The rows of a group lie close to one hidden flat surface of 11 dimensions, which passes through zero. Surfaces can cross.
In the rows, 128 means zero.
Some rows, each with its group after it:
[149 106  74  95 101 130 168 121 146 172 102 121 121 132 195 103 120  92
  86  53]
gakol
[117 142 112  90 126 104 133 125 146 156 114 113 148 144 147 128 120 178
 119  91]
vited
[134 100  73 162 109 126 118 124 114 158 120  77 137 160 119 124 127 113
  52  98]
Gisa
[134 106 125 136 125 139 120 125 130 109 121 135 130 114 138 130 124  83
 157 106]
Lero
[165 142 120 148 147 104 169 133 139 113 178 169 149  95 174 149 137 121
 123 166]
vited
[116 119 138  93 160 183 124 131 136  87  77 144 163 111 146 164 139 101
 123  95]
Lunal
[124 135  84 168 127  88 124 116 128  90 195 144 167 117 133 109 140 144
  85 152]
Lunal
[115  69  97 149 108  34  96  94 123 141 150  74 146 157  88 147 122 102
 112 115]
Lero
[116 109 121 176 132  68 110 124 104 118 164 123 150 123  95 113 123 127
 117 147]
Gisa
[156 153  94 163 125 110 137 125 160 126 119 100  55 204 134 124 144 147
 144  94]
firi
[110 163 105  77 150 111 159 129 161 100 160 140 181  94 183 123 111  98
  87 132]
vited
[109 142 113 186 106 135 103  53  97  45 178  97 177  58 156 102 136 130
 159 122]
firi
[ 77 112  99 157 127 198  82 167 113 119 104 136 149 159  66 100 148 129
  68  88]
firi
[128 144 130 189  99 124 149 127  98 136 218 147 162  73 128  84 133 130
 127 160]
gakol
[132 112 123 122 125  88 144  76 121  99 146 107 160  91 158 138 135 104
 123 128]
Lunal
[ 91 245 206  73 174  99 194 121 181  93 138  96 118 143 148 142 131 138
 202 126]
Gisa
[ 79 181 160 105 127 170 151 151 145 167 161 167 108 121 130 131 135 146
 147 151]
firi
[167  63  70 172 163  62  89 163 129 154 115 157  93 153 133 178  91  86
 115 162]
Lero
[110 158 149 151 124 114 144 104 118 124 152 121 126 126 121 120 149 160
 146 123]
Gisa
[135 142 125 179 112 148 120 121  93 170 144 128 120 120 125 118 133 203
 119 151]
firi
[121  96 113 114 133 167 111 148 117 136 106 130 153 107 130 134 111  83
  90 126]
Gisa
[120 166 138 151 156 157 104 171 154  78 147 139 105 174  75 128 136 126
 143 169]
Lunal
[ 75 152 109 116  98 165 131 109 128 119 155 108 119 114 136  77 125  90
 105 119]
vited
[165  84 145 120  84 120 119 110 110 100 125 113 112 129  88  73 136 104
 144 129]
Gisa
[140 112  84 195  88 139  92 142 111 172 177 106 110 126 116  97  96 109
 128 151]
vited
[120 167 137 139 152 127 120 121 139  64 146 138 162  86 161 123 117 139
 187 126]
Gisa
[135 112 131 139 151 165  97 175  83 174  64 192 107 110 130 108 103 198
 113 139]
Lero
[131 105 126 186 145 212  80 141 105  70 126 153 103 128  87 155 146  85
 116 182]
vited
[136 143 116 117 127 128 106  81 134 131  93 108 108 145 168 168 135 215
 166 105]
firi
[ 98 147 133 139 132 116 155 102 126 126 147 127 144 108 154 136 145 123
 134 106]
gakol
[171 130  96 186 154 113  98 118 106 120 104 100 148 103 176 149  87 167
 140 133]
firi
[108 127 175 143 104 134 114 142  87 161 149 121 158 104  68  92 120 162
 140 151]
gakol
[100 153 122 144 141 186 101 120 129  72 115  72 171 131 110 131 130 110
 114 105]
Lunal
[166 119 170  66 100 130 131 136  99 166 124  87 168 100 101  98  96 162
  85 188]
gakol
[ 90 109 173  79 112  96 124  65  88 127 111  57 210  76 112 136 122 142
 113 114]
gakol
[149 155 144 153 122  74 164 103 139 102 165 102 112 152 117 115 153 131
 150 128]
firi
[136 120 150 112 136 149 120 113 116 134  76  73 173  96 151 153  96 117
 154  92]
Lunal
[143 134 149  89  68  82 160  85 148 127 175  66 148 168  81 103 169 153
 119 114]
Lero
[106 129 120 118 103 170  69  92 142  45 143 136 148 104 131 110 138 145
 202 107]
firi
[183 105  69 130  90 137 103 108 121 129 141  98 146 106 168 107  99 141
  93 148]
gakol
[121 176 139 160 119 157 149 126 117  62 181 186 155  93 130  54 169 183
 135 128]
vited
[100 125 111  75 139 140  98  86 150 107  88 104 156 170 123 195 161 205
  93 103]
firi
[157 127 100 160 119 133 109 158 129 141 153 149 146 129 124 108 118 171
 123 139]
Lero
[137 127 121 148 110  92 170  63 126 156 146  99  79 121 181 164 143 100
 150 119]
vited
[ 68 103 132 151 107 188  60  97  83 113 115  99 172 129  60 139 157 180
  99 121]
vited
[ 85 168 177  92 144 123 149 120 127 150 111  47 162 133 106 151 110 108
 114 124]
Lunal
[142 141 152 141  98 139 142  99 113 133 129  51 147 138 104 117 140 140
 125 112]
Lunal
[104 116 151  95 138 112 149 122 107 122 123 158 208  51 155 109 117 124
 121 100]
vited
[146 159 106 155 101 128 131 106 151  85 180 124  75 128 155  86 127 107
 177 148]
Gisa
[233 129 105  74 150  91 155 117 180  83 107 121 103 185 158 177 146 158
  87 176]
Lero
[104 136 174 185  93 126 113  79  83 116 158 130 104 121  83 102 170 192
 186 135]
gakol
[ 70 149 129 164 149 102 123 149 149 153 149 119 164 131 125 163 116 113
 186  80]
Lero
[125 140 103 149 111 177 126 141 128 143 140 132 110 135 132 106 132 125
 110 120]
Lunal
[178  89  93  99 117 121  79  91 133 108  99  90 106 126 162 160  93 113
 136 160]
firi
[ 95 138 113 169 149  88 135 151 111 179 126  87 163 160  98 138 122 148
  62 104]
Gisa
[167 158 160 122 116 191 130 156 144 109 137 160 116 126 122 107 138 166
 181 147]
Gisa
[163 118 126  84 110 182 121 112 135  86  87 111  72 155 120 106 143 108
 106 143]
Lero
[225 127 100 123 151 131 121 133 146  57 128 153 121 127 162 138 126 151
 109 193]
gakol
[105 161 144  85 121  85 165 128 144 150 142 108 148 128 136  98 117 139
 128 105]
vited
[173 122 150 115 118 129 125 136 136  70 159 132 141 116  99 101 127  99
 151 174]
Gisa
[103 145  71 149  95 146 130  88 127 167 126  98  91 140 178 109 131 157
 113  75]
Lunal
[138 200  92 139 100 106 184 140 165 189 184  65 156 161 163  99 117 167
  87  97]
gakol
[136 134 117 158 161  97 138 173 129 181 146 170 112 124 145 155 106 133
 119 168]
Lero
[196 140  96 118 127  85 114 127 181 114 134 116  93 201 138 163 137 191
 155 145]
firi
[118 108  86 153  97 173  70  97 106 140 128 125  86 106 156 132 107 135
 147 146]
gakol
[107 138 136 135 123 147 147 149 127 157 137 171 134 126 127 113 148 156
 129 102]
firi
[149 134 166 144 113 165 159 173 101 145 153 106 196 122  61  96 141 122
  68 148]
Gisa
[134 128 165 129 134 163 143  98  95  69 114 165 122  72 143 103 149 126
 143 143]
gakol
[112  75 148 112 140 140 114 113  87  92 137 193 215   6 158 142 120 102
 137 151]
Gisa
[142 110  87 142  89  98 121  97 121 156 137 101  94 142 142 106 121 133
 115 117]
Lunal
[180 122 118 131 123 128 152 132  97 134 161 163 222  27 191  99 101 163
  99 159]
gakol
[126 139 203 145 146 113 144 152 101 119 126 137 144 108  78 112 127 123
 169 143]
vited
[175 150 133 174 138 113 125 179 140 130 139 143  97 160 107 102 112 147
 173 146]
vited
[ 67 154  90 113 126  97 135 100 136 186 129 108  90 134 183 134 105 136
 111 102]
Lunal
[ 63 157 152 164 161 131  74 140 109  68 132 126 152 117  78 107 115 138
 167 137]
Lunal
[196  87  69  97  82 139 135  92 126 135 118 130  79 137 177 106 135 136
  70 143]
Lero
[183 151 139  92  92 151 169 138 163 123 164 129 108 160 123 101 152 136
 126 149]
Lero
[134 119 140 159  74 132 131 115 123 167 131 123  45 180  90  92 160 152
 181  90]
Lero

New rows. What belongs after each?
[136 138 133 151  92 126 119  87 118 107 168 123 128 127 115 113 156 185
 152 139]
firi
[136  87 129 188 167 134  93 125  87  92  73 172  98  98 143 144 118 100
 173 120]
Lero
[153 192  93 149 113 143 156 102 173 114 198  24  81 162 163 153 110  47
 116 182]
Lunal
[123 102  91  81 112 179  90 161 169 113 118 164  89 141 136 115 104  59
 150 127]
firi
[142 121  89 164 148 152  96 133 120 111 101 153 110 118 166 135 115 143
 141 118]
Lero
[126 122 133 130 108 139 125 104 116  95 119  89 141 119 116  96 131 104
 130 101]
Gisa
[138  98 132 140 139 165 100 145  99 102 103 192 182  89 118 116 144 185
 126 114]
vited
[178 127  76  93 114 109 119 146 168 116 122 145 118 184 135 102 139 196
 100 116]
vited
[163 103 107 145 117 150 118 129 119 124 119 139 147 104 148 124 122 128
 130 115]
Lunal
[ 94 150 124 160 132 103 117 176 135 208 150 125  74 181  88 137 111 139
 125 152]
Lero
[130 121 118 108 109 143 119 145 153 110 181 198 167  98 137 117 142 150
 151 140]
firi
[117 152 126  85 151 131 122 118 153 144 107 115 128 149 151 191 126 174
 120 141]
firi
[162 151 140 166 148 107 125 140 109 134 169 101 143 102 127 144  92 141
 122 215]
firi
[103 123  98 149  91 159 145 114 116 173 139 139  92 168 113 113 181 165
  62  97]
firi
[112 146 153 127 114 110 163 106 127 186 175 152  77 119 145 158 144 142
 142 178]
gakol
[121 119 118 128 137 142 100 147 137 172 115 186  62 165 122 173 139 178
 141 158]
Gisa
[134 154  96 200 156 122 135 156 127 105 151 111 139 123 142 110 105  81
 110 127]
firi
[167  70 124 119  88  80 139 100 119 115 151 131 148 154  77 111 181 148
  80 126]
firi
[124 124 132 108 147 146 116 170 137 148  91 145 119 139 122 133 104 112
 134 120]
firi
[134 113 132  83 146 170 134 144 138 144 112 187 122 153 117 193 172 168
  61 170]
vited
[100 164 117 142 136 122 114 133 138 104 147  94 135 174  89 120 137 149
  99 134]
Lunal
[102 142  65 182 120 202  92 142 130 131 119 206  62 134 172  94 141 175
 158  85]
Lunal
[ 86 137  92 193 165  83 109 160 130 167 172 143 165 109 146 164  90 118
 131 135]
Lero
[ 90 141 100 117 154  64 128 140 142 137  81  95 114 120 174  78  55  59
 162  51]
Gisa
[150  92 163 144 105 110 119 156 100 187 143 179 102 128  79 115 136 168
 154 163]
gakol
[183 142 137 147  86 229 118 130 120  95 102 142 127 110 143  70 148 188
 193  81]
Gisa
[152 163 140 142 110 161 156  88 100 135 107 153  64 125 167  95 167 225
 133 123]
Lero
[215 140 152 109 131 190 154 161 143  89 109 191 114 114 152 107 146 151
 152 152]
Lero
[ 90  97 173 117 112 203 129 145  77 178 104 165 151  87  91 125 143 131
 101 126]
Gisa
[113 143 149  97 125 192 123 213 148 171 131 155 143 131  95 100  97 106
 133 135]
Lero
[169 136  61 125 105 135 142  86 156 113 148 115  99 138 200 133 138 138
 103 124]
Lero
[175 129 102 141  94 137 144 102 136 144 141  82  98 138 164 133 124 111
 137 124]
Lunal
[155 134 158 128 126 181 145 141 140 103 138 136  84 121 132 138 129  55
 165 165]
Lunal
[161 139 125 164 138 140  99 181 133  94 159  99 185 157  60 115 120 140
  96 169]
Lunal
[144 127 179 100 132  89 105 118 136  43 118 113 131 129  84  96 118 110
 197 144]
Gisa
[159 110 186 104 119  77 153  85  95 114 131 138 156  95 115 134 157 180
 137 160]
gakol
[116 117 121 104 149 116 104 104 145 111  96 118  98 154 137 186 131 124
 141 136]
gakol
[148  95 146 135 128  97 134 107 122 133  93 137  69 155 121 148 149 115
 167 107]
Lero
[123 125 152 115 105 104 168 115 119 181 132 122  93 119 143 117 122  98
 144 117]
vited
[109  89 102 149 111 146  80 131 110 176 100  81 110 132 119 142  86  85
 136 115]
vited
[168 116 123 136 127 100 117  97 115 136  98 101 119 137 144 149 125 180
 140 125]
firi
[154 125 159 113 150 123 147 145 116 129 113 168 161 100 135 134 132 160
 131 140]
Lero
[178 165 118 122 146 187 123 201 169 122 139 143 136 153 125 136 108 133
 121 170]
Gisa
[123 119 148 113 155  95 119 151 126  93 128 128 184  95 112 119  98  92
 132 140]
Gisa
[ 93 142 148  78 127 195 115 133 136  54  88 141  87 153  87  70 152  94
 117 116]
vited
[123 130 128 122 135 137 133  88 125  96 125 135 108 106 165 148 139 114
 136 139]
gakol
[156 125  91 150 119 128 114 127 135 111 173 141 153 110 146 134 127 142
 113 163]
firi
[150 147  61 196 153 133 117 128 148 170 147 135 124 130 210 210 111 167
 141 132]
vited
[147  74 171 111 154  94  99 143 107 119  78 169 154 128  82 157 139 166
 158 133]
gakol
[152 151 102 141 149 113 119 165 168 144 136  97  83 181 129 155  94  93
 137 157]
vited
[111 101  97 105 143 137 127 171 166  97 119 188 182 142 124 121 149 104
 109  61]
firi
[ 76 123  94 149 125 186 123 142 113 153 115 150 140 128 130 115 145 127
  70  85]
firi
[159  56  93 132 132 134 112 109 105 119 100 163 168  65 184 161 118  99
 118 113]
vited
[154 136 130 121 101  97 173  83 133 131 161 120 103 133 148 125 161 139
 118 138]
Lero
[169  99  76 135 113 135 115 126 114 106 158 152 210  62 176 104 110 144
  90 137]
Lero
[167  86 120 184 124 119 108 153  77 143 131 126 158 109  92 102 112 129
  80 157]
firi
[222  56 127  43 105  86 105 133 158 139 101 157 100 132 143 150  99 128
 176 168]
firi
[160  59 120  92 112  59 142  98 125 171 124 152 132 111 156 174 131 127
 119 132]
gakol
[167  74 141 136 105 137 129 129 108 144 124 150  79 131 102 124 143  90
 126 158]
vited
[170  99 139 102 117 122 106 128 143  95 126 161  95 132 116 125 129 122
 167 167]
Gisa
[109 105 122  94 129 123  98 143 125 166  87  82 117 130 121 133  73  74
 121 128]
Lunal
[ 88 114 139 135 116 161 122 110 104 156 120 111 111 105 126 140 122  83
 129 127]
vited
[124 138 150 136 104 115 177 108 111 158 164 154 120  85 155 104 143 125
 144 127]
firi
[104 114  81 137  89 139 114  70 114 113 149  84 107 115 151 108 127  82
  91 122]
Lero
[145  86 128 149 103 125 126 114  94 134 125 173 163  75 146  95 139 160
 150  89]
firi
[113 127 135 108 136 184 118  86 133  89  70  76 120 117 164 162 120  75
 159  86]
Lunal
[ 97 125 143 166 161 153  84 155  86  86 132 129 149  95  80 108 100  78
  99 191]
Lero
[148  84  94  63 122 187  94 143 152  78  63 160  76 168 116 106 138  88
  82 123]
vited
[152  80 149  46 142  83 118 111 146  97  73 104 156 174  82 177 155 144
  82 134]
vited
[164 121  88 167 100  75  99  72 129 144 169 109 109 148 148 170 140 212
 156 152]
gakol
[159  89 162 132  83 124 142 113 103 121 144 140 105 127  77  86 164 120
 131 143]
Lunal
[112  95 118  91 111 126 122 146 119 129 135 122 162  82 126  78  87  45
 100 132]
vited
[ 84 209 147  96 185 181 160 151 154 132 115 138 101 128 169 164 118 122
 114 155]
Lero
[120 107 117  95 107 120 156  90 122 148 143 141 144  94 166 136 144 121
  89 124]
vited
[158  82 129 131 141  91 146 164 112 182  61 140 134 187  83 129 152 171
  70  73]
firi
[ 99 163 138 132 132 117 168 128 128 152 162 141 147 129 128 123 154 169
  97 128]
Lunal
[165  96 183 101 102  98 115 161 119  96 131 123 105 139  39  52 109  71
 166 167]
Gisa
[166 106 137 119 138  45 172 184 123 171 161 137 186 102 118 103  92  85
  83 155]
Gisa
[118 155 121 162 151 155 131 162 135 153 149 147 120 117 145 157 108 113
 136 155]
vited
[ 89 154 118 169  94 109 159  44 117 129 198  83  81 153 121 153 188 133
  86 152]
Gisa
[169 193 141 151 158 121 131 149 155  79 150 116 120 181  98 138 149 201
 126 181]
Lero
[ 84 141 114 107 121 185 124 130 133 158 148 188 150  85 170 140 135 168
 131 120]
firi
[127 123 150 107 145 105 117 156 132 161 116 108 151 160  79 163 119 151
 112 149]
vited
[155 134  88 123 129  98 113 122 171 119 128  98 138 178 142 158 130 168
 136 100]
Lero
[134 155 114 148 141 126 126 147 155 109 121 105  87 174 123 118 120 101
 146 111]
firi
[133 127 109 150 112 138 110  91 129  82 134 100 109 151 118 119 149 130
 127 124]
vited
